There are 3 nested groupings, the coarsest first. Each group lies inside one group of the grouping before and may be the whole of it. The rows also spread widely along 8 directions, which tell nothing about the answers.
In the rows, 128 means zero.
Some rows, each with its group in each grouping after it:
[ 74 134 227  97 137 169 127 156 145 181 131 151  84 128 147 142  91 121
 102 158 114 111 147 158 140 153 138 108 110 155 118 163 127 162 135]
Dofi J_273 J_335
[130 123 139 137 120 101 124 131 122 123 133 124 126 129 124 131 121 130
 121 139 135 133 131 149 136 137 131 129 128 126 110 135 125 131 129]
vovif J_918 J_99
[133 119 144 158 107 114 111 131 105 100 124 111 137 147  86 132 120 165
 117 138 118 125 114 135 136 158 125 113 114 106 126 146 134 112 140]
Dofi J_235 J_383
[107 122 199 119 125 122 127 152 151 153 128 134  96 103 139 121 120 118
 117 159 118 108 154 160 116 147 127 128 119 147 114 157 112 147 138]
vovif J_918 J_912
[145  95  96  54 163 201 141 113 101 141 141 171  75 170  90 139  95  70
 139 134 150 179 113  97  54 111  96 116 143 166 123 117 119  72 142]
Dofi J_235 J_42
[147  89 131  84 150 151 155 109 143 143 125 138  70 143 174 140 118  57
 161 142 173 138 162 122  90 123 151 129 159 143 138 124 102 114 136]
vovif J_784 J_191
[124 127 154  64 172 181 158 151 104 170 159 178  58 137 171 117  88  80
 144 163 114 121 133 131  98 128 130 121 161 133 122 151  85 134 106]
Dofi J_235 J_383
[135 124 136 104 132 128 117 127 127 135 136 152 117 136 113 146 104 135
 125 136 134 162 123 143 140 127 107 135 137 133 113 134 132 136 140]
vovif J_784 J_191
[164 112 115 145 127  96 130 117 120  97 121 117 119 140 129 136 129 136
 153 126 144 137 137 130 150 137 137 141 153  91 127 121 125 135 127]
vovif J_784 J_191
[139 120 141 118 115 117 104 143 136 107 114 155 123 122  27 136 106 179
 120 129 102 182 115 144 154 139  44 160 128 127  89 134 159 167 148]
vovif J_918 J_99
[118 124 136  97 134 133 155 120 112 154 137 160 101 176 139 155  83 130
 128 135 142 153 111 140 192 141 132 129 152 104 111 134 136 165 121]
Dofi J_235 J_42
[160 108 123 122 163 158 137 141 120 104 140 128  86 100 116 108 144  71
 162 154 128 112 145 105  40 118 111 116 129 152 147 124  96  71 127]
Dofi J_235 J_383
[134 128 144 119 149 106 158 141 137 140 127 143  94 134 151 139 111 131
 163 127 140 126 146 130 184 133 134 154 158 101 107 118 134 192 105]
vovif J_918 J_912
[115 139 128 152 172 144 150 129 119 134 125  96 114 160 169 165 128 108
 165 103 185  89 149  83 149 125 201  95 108 138 139  90 153 117  99]
Dofi J_273 J_335
[161 107  92  97 156 146 154 123  99 110 137 163  94 155 102 137 109 106
 165 124 134 179 120 110 141 115  96 139 175 102 118 108 133 137 112]
Dofi J_273 J_335
[106 145 167 159 122 102 135 136 125 138 142 112 132 127 155 143 120 134
 116 150 133  97 127 154 166 148 161 107 108 122 129 140 126 132 124]
Dofi J_235 J_42
[122 129 137 170 116  95 131 124 111 110 121 108 145 165 117 160 116 171
 130 114 145 133 118 130 209 150 152 117 126  90 120 119 162 150 119]
Dofi J_273 J_335
[129 105 179 142 146 151 151 138 156 124  96  97  69 132 150 133 133 101
 166 139 153  72 176 105 109 158 161 114 118 129 152 128 119 130 130]
Dofi J_235 J_383
[102 121 168 121 136 150 121 138 144 141 119 138 115 136  89 159 109 132
 119 132 139 146 132 126 143 135 107 114 103 159 117 125 160 133 144]
Dofi J_273 J_335
[ 84 159 163 113 151 158 126 141 112 175 142 141 117 169 140 165  88 148
 108 129 145 115 109 124 160 140 159  98  98 149 112 134 150 136 121]
Dofi J_235 J_42

New rows. What belongs after each?
[187 140  81 175 152  83 131 129  90  70 139  99 136 129 148 124 148 140
 178 116 139 112 131 109 145 123 154 139 160  72 130 101 119 123  94]
vovif J_784 J_191
[106 189 184 145 163 122 127 183  94 149 172 147 124  98 169 118 108 156
 125 153  76  85 120 158 178 135 146 121 133 102 108 149 113 173  80]
Dofi J_273 J_335
[148 118 125 155 127 108 127 132 106  94 133 120 132 127 103 132 131 129
 138 136 122 140 126 132 138 135 119 120 136 108 128 124 129 115 125]
Dofi J_273 J_335
[123 111 160 122 146 168 141 131 123 135 101 109  76 177 137 143 108 131
 149 124 155  93 148  96 126 162 166 110 122 118 136 134 136 133 126]
Dofi J_235 J_383
[105 109 182  75 159 197 138 144 163 163 113 156  57 129 104 145 102  88
 135 150 138 128 153 114  86 137  98 119 109 182 129 135 131 127 149]
Dofi J_235 J_42
[131 121 139 146 115  80 148 126 121 114 142 142 135 125 126 144 115 133
 132 145 121 159 121 163 205 134 113 135 156  89 116 130 133 166 119]
Dofi J_273 J_335
[119 129 130 111 135 125 118 135 133 140 140 151 127 123  93 150 109 129
 120 132 141 161 120 137 128 115  96 132 116 165  99 122 146 126 138]
vovif J_918 J_99
[150 120 115 100 147 158 130 133  74 115 137 158 101 170  96 127  95 137
 137 126 109 164 108 119 136 135 106 132 165  92 109 133 128 136 114]
Dofi J_273 J_335
[110 164 148 134 136 119 114 151  98 140 161 149 143 126 106 141 101 162
 106 147 102 132  94 152 163 132 112 118 114 126 108 141 136 134 121]
Dofi J_235 J_42
[121 114 135 130 142 135 152 116 151 130  99 120 100 167 105 174 112 132
 158 110 174 134 138  99 176 141 132 126 119 127 129 101 170 151 134]
Dofi J_235 J_42
[144 127 128 128 144 130 119 123 120 121 125 122 118 149 134 147 118 132
 142 119 153 131 134 116 129 131 147 125 132 123 125 120 136 122 127]
vovif J_784 J_191
[ 96 118 171 103 142 177 130 130 118 165 136 128  92 163 156 141 100 101
 112 147 153 101 133 121  88 148 172  86 103 163 135 147 117  90 137]
Dofi J_235 J_383
[118 128 158 132 149 157 113 147 130 123 122 128 115 120  85 142 124 127
 131 131 126 128 137 115 108 128 109 112 100 160 125 122 149 112 137]
Dofi J_273 J_335
[175 105 126 143 134 142 108 124  99  81 100  96  99 161 110 115 133 140
 151 119 134 112 146 103  84 157 147 129 143  93 135 133 116 102 135]
vovif J_784 J_191
[204 135  49 181 168 112 133 135  73  44 141  96 130 119  94 110 164 117
 190 116 128 111 120  78  87 111 123 130 145  93 142  87 115  69  95]
Dofi J_235 J_42
[186 139  56 167 139  68 128 113  88  67 134 117 158 156 103 151 129 173
 174  96 148 160 105 108 196 118 126 152 164  62 116  89 155 144 102]
vovif J_784 J_191
[140 142 135 144 162 105 143 138 152 124 123 121 111 120 153 158 129 134
 173 116 157 112 153 114 177 122 145 142 137 115 127 101 145 168 109]
vovif J_784 J_191
[152 105 123 141 115 114  91 121 134  91 131 121 145 101  64 133 141 122
 117 142 131 164 125 140  71 118  83 123 107 163 129 127 128  67 166]
vovif J_784 J_191
[112 148 139 151 112  65 149 123  79 148 186 134 152 144 212 135 102 125
 105 164 130 114  97 185 195 139 193 104 150  83 122 155  94 128 100]
Dofi J_235 J_383
[113 140 168 129 120 106 136 143 100 146 161 147 122 128 159 124  99 137
 108 165 104 117 111 172 166 150 140 118 141  99 118 163 102 147 118]
Dofi J_235 J_383
[133 134 117 160 145 112 135 131 118 112 144 110 137 121 130 146 136 116
 148 134 154 108 125 112 124 121 148 105 107 138 139 109 131  91 119]
Dofi J_235 J_383
[ 82 133 189 120 119 147 105 141 140 159 144 137 129 113 102 145 110 119
  79 165 124 128 119 159 100 137 114  93  75 191 122 154 131  89 162]
Dofi J_235 J_42
[134 112 134 144 121  87 143 121 127 125 140 117 122 122 162 130 134  95
 137 147 154 123 145 147 124 127 156 123 135 133 125 128 111 113 125]
vovif J_918 J_912
[156 111 102 142 132 127 120 127 112  87 126 128 129 135  52 139 127 141
 146 126 130 157 111 106 115 127  84 126 123 127 126 115 145  98 138]
Dofi J_235 J_383
[166 112  94 178 115  65 117 124 135  65 129 106 159  89  60 131 161 128
 149 130 139 154 130 126 114 110  85 140 116 137 123 102 143  93 142]
vovif J_918 J_912
[129 128 120 154 157 146 124 132 120 108 117 104 127 147  96 159 133 129
 151 105 161 124 134  86 125 124 141 105 101 150 133  95 165 100 122]
Dofi J_273 J_335
[123 107 165 131 120 150 102 132 126 121 101 105 107 155  89 128 120 143
 120 123 138 115 145 116  86 156 136 115  99 148 117 142 140 106 152]
vovif J_918 J_912
[119 109 147  79 120 168 129 118  87 153 133 159  94 192 110 137  78 127
 100 147 124 160 103 143 122 155 122 114 140 121 111 159 121 117 145]
Dofi J_235 J_42
[142 111 140 161 128 138 114 131 104  92 117  98 124 143 100 126 138 131
 133 128 129 117 135 117 104 148 141 103 113 120 135 130 132  90 134]
Dofi J_273 J_335
[155  98 130 126 138 130 149 129 134 101 112 132  88 134  96 132 122 122
 166 135 132 138 139 113 135 142 101 139 150 104 134 123 129 140 130]
Dofi J_235 J_383
[141 119 120 116 127  95 144 130 126 123 139 156 119 130 106 136 109 134
 143 134 129 167 122 145 169 123  95 154 157 111 102 125 134 165 123]
vovif J_918 J_912
[132 148 143 162 129 119 110 144  91 104 129 109 136 145 101 129 118 173
 121 132 108 106 109 130 148 157 135 116 114  98 120 140 134 124 120]
Dofi J_235 J_42
[147 110 135 136 123 111 124 117 128 111 119 115 117 142 135 139 125 125
 140 130 151 131 142 132 130 141 143 127 138 114 130 130 125 121 139]
vovif J_784 J_191
[139 113 114 186 100  51 144 108 126  89 132 108 168 129 119 158 139 131
 137 132 155 155 121 151 204 129 133 121 134  97 130 107 150 131 129]
Dofi J_273 J_335
[162 111 126 112 130 127 119 126 119 103 109 144 105 161  84 140 103 165
 146 118 124 165 125 124 158 144  93 157 160  89 111 130 143 164 137]
vovif J_784 J_191
[143 114  93  88 140 160 106 123  85 126 141 159 121 171  59 136  97 138
 122 116 136 184  99 109  86 117  92 128 131 151  96 122 144  92 139]
vovif J_918 J_912
[129 139 119 132 148 119 145 135 113 128 136 142 121 153 116 157 102 157
 151 122 142 136 112 115 190 130 123 131 139 103 117 113 153 159 109]
Dofi J_235 J_383
[134  87 156 149 101 105 118 118 154 104 102 101 119 122  87 129 141 117
 127 140 149 133 154 135  96 147 117 126 107 149 127 131 133 104 164]
vovif J_918 J_912
[111  95 147  95  92 100 132  94 145 156 137 158 132 154 131 167  93 112
  96 150 163 197 117 178 165 131 117 127 141 143 114 144 134 134 167]
vovif J_784 J_191
[141 131 137 102 179 189 138 148 101 134 127 132  69 149 131 123 112 102
 156 133 128  97 140  92  79 137 141 117 130 136 132 128 113 108 113]
Dofi J_235 J_42
[158 123  89  82 150 136 160 120  84 126 140 182  93 186 101 143  77 146
 157 122 122 187  93 119 195 130  92 157 193  70 100 120 137 179 106]
Dofi J_235 J_42
[131 125 147 152 144 105 170 128 145 125 113 109  98 139 165 153 125 118
 169 131 158  97 153 120 192 148 162 130 140  96 137 111 136 170 110]
Dofi J_235 J_42
[140 142 116 152 156  99 157 137 130 114 126 128 117 140 124 161 119 156
 177 112 150 122 127 104 211 128 129 140 141  90 124  98 159 177  98]
Dofi J_235 J_383
[132 108 175 119 126 132 135 147 160 120 123 146  88  83  90 119 128 102
 133 171 102 135 146 152 108 138  68 139 127 143 131 146 112 135 149]
Dofi J_235 J_42
[163 148  93 120 162 148  89 144  85 103 156 142 137 123  80 126 124 144
 136 123 114 150 106 107  76 105  96 128 126 143 113 117 130  81 124]
vovif J_784 J_191
[175 129  87  97 171 132 143 132 106 113 140 163  95 144 124 139 106 128
 178 116 134 162 125 107 148 110 105 158 182  95 111 105 129 159 104]
vovif J_784 J_191
[151 129  81 129 152 100 162 119 119 113 147 146 127 134 114 160 121 112
 166 126 155 162 111 115 176 103 107 138 151 116 123  90 144 136 113]
Dofi J_235 J_42
[136 141 139 108 140 115 144 148 100 134 162 173 110 123 126 125  94 142
 136 157  93 145 103 154 172 131  96 142 166  92 108 146 112 165 108]
Dofi J_235 J_383
[109 134 153 126 136 132 127 138 149 136 122 144 119 127  77 162 108 147
 128 133 134 146 122 128 166 134  91 129 104 150 116 120 164 149 142]
Dofi J_235 J_42
[154 118 159 133 142 128 127 141 135 114 118 118  91 112 147 118 131 112
 154 144 127 107 162 133 106 143 135 137 143 116 134 136 105 133 130]
vovif J_784 J_191
[163 109 116 167 111  67 151 122 100  85 152 122 136 110 146 112 141 101
 144 157 115 140 129 164 156 131 132 128 170  75 134 133  97 120 112]
Dofi J_273 J_335
[185  87  85 131 133 136 143 110  67  70 118 122 100 183 101 115 122 119
 162 119 132 157 123 105 117 145 131 132 178  65 131 121 118 106 116]
Dofi J_273 J_335
[ 90 172 164 133 139  95 144 147 122 170 174 156 141 114 168 154 100 136
 111 157 122 121 106 171 206 124 140 118 124 128 111 137 128 162 109]
Dofi J_235 J_42
[114 152 115 130 147  91 161 127 105 153 174 154 139 142 179 161 100 122
 138 142 150 133 103 145 203 114 158 117 146 113 117 118 128 147  96]
Dofi J_235 J_383
[138 117 105 111 155 179 125 119  74 128 135 121 104 191 123 139 106 116
 136 119 157 120 112  85  78 135 166  92 121 136 131 125 125  67 124]
Dofi J_235 J_383
[148 139 134 152 141 112 119 135 119 108 116 110 122 150 128 145 120 171
 151 111 141 114 136 116 170 147 149 137 136  90 121 119 147 157 115]
vovif J_784 J_191
[124 107  99 151 119  95 143  97 136 118 136 118 150 149 117 175 126 109
 138 127 189 154 114 121 155 118 140 104 108 147 136  99 154  94 140]
Dofi J_235 J_383
[150  98 118 111 118 152  95 105  80 113 128 118 121 187 116 128 109 126
 107 129 147 147 116 127  68 148 152 105 133 125 124 149 113  62 152]
vovif J_784 J_191
[146 137 114 156 128  93 136 132  96 101 142 130 138 142 111 136 115 162
 143 130 119 134 104 133 181 140 122 132 145  81 120 126 135 143 111]
Dofi J_235 J_383
[142  98 128 146  94  94 109 101 114 107 136 111 145 144 132 135 128 117
 108 146 150 149 122 160 111 141 147 111 129 124 131 144 112  82 156]
vovif J_784 J_191
[146 151 123 123 162 153 125 151  55 122 157 137 107 161 139 114 102 149
 139 133 104 103 104 112 120 142 151 115 146  92 119 143 106 117  93]
Dofi J_235 J_383
[134 144 112 165 143 100 136 132 103 111 151 113 144 130 139 144 128 135
 145 131 146 111 112 119 152 124 151 109 120 119 132 112 133 107 107]
Dofi J_235 J_383
[147 123 108 146 140 106 145 124 121 103 132 128 128 137 101 151 123 136
 158 125 145 142 119 115 164 127 115 129 136 112 128 107 145 130 121]
Dofi J_235 J_383
[ 94 127 178 137 116  98 136 136 161 143 135 145 135 107 114 161 111 132
 115 150 130 152 130 166 193 130 104 123 114 143 117 130 151 162 141]
Dofi J_273 J_335
[138 126 159 121 145 160 102 157 110 117 111 124  94 139  81 111 116 153
 134 126 107 112 140 111  86 152 114 132 118 131 109 142 131 127 130]
vovif J_918 J_912
[118 138 178 170 115  92 128 146 121 119 138 110 130 108 144 124 127 148
 122 159 109  90 130 158 158 158 147 114 119 104 132 152 113 138 122]
Dofi J_235 J_383
[166 108 102 186 120  81 133 101 125  74  86  70 137 183 130 161 141 166
 170  88 188 115 144  96 187 154 181 133 137  68 136  96 163 141 124]
vovif J_784 J_191
[150 116  86 132 110 106 123 106  45 103 159 143 155 191 109 135  98 149
 110 127 126 182  77 145 164 136 135 114 164  77 108 136 127 106 119]
Dofi J_273 J_335
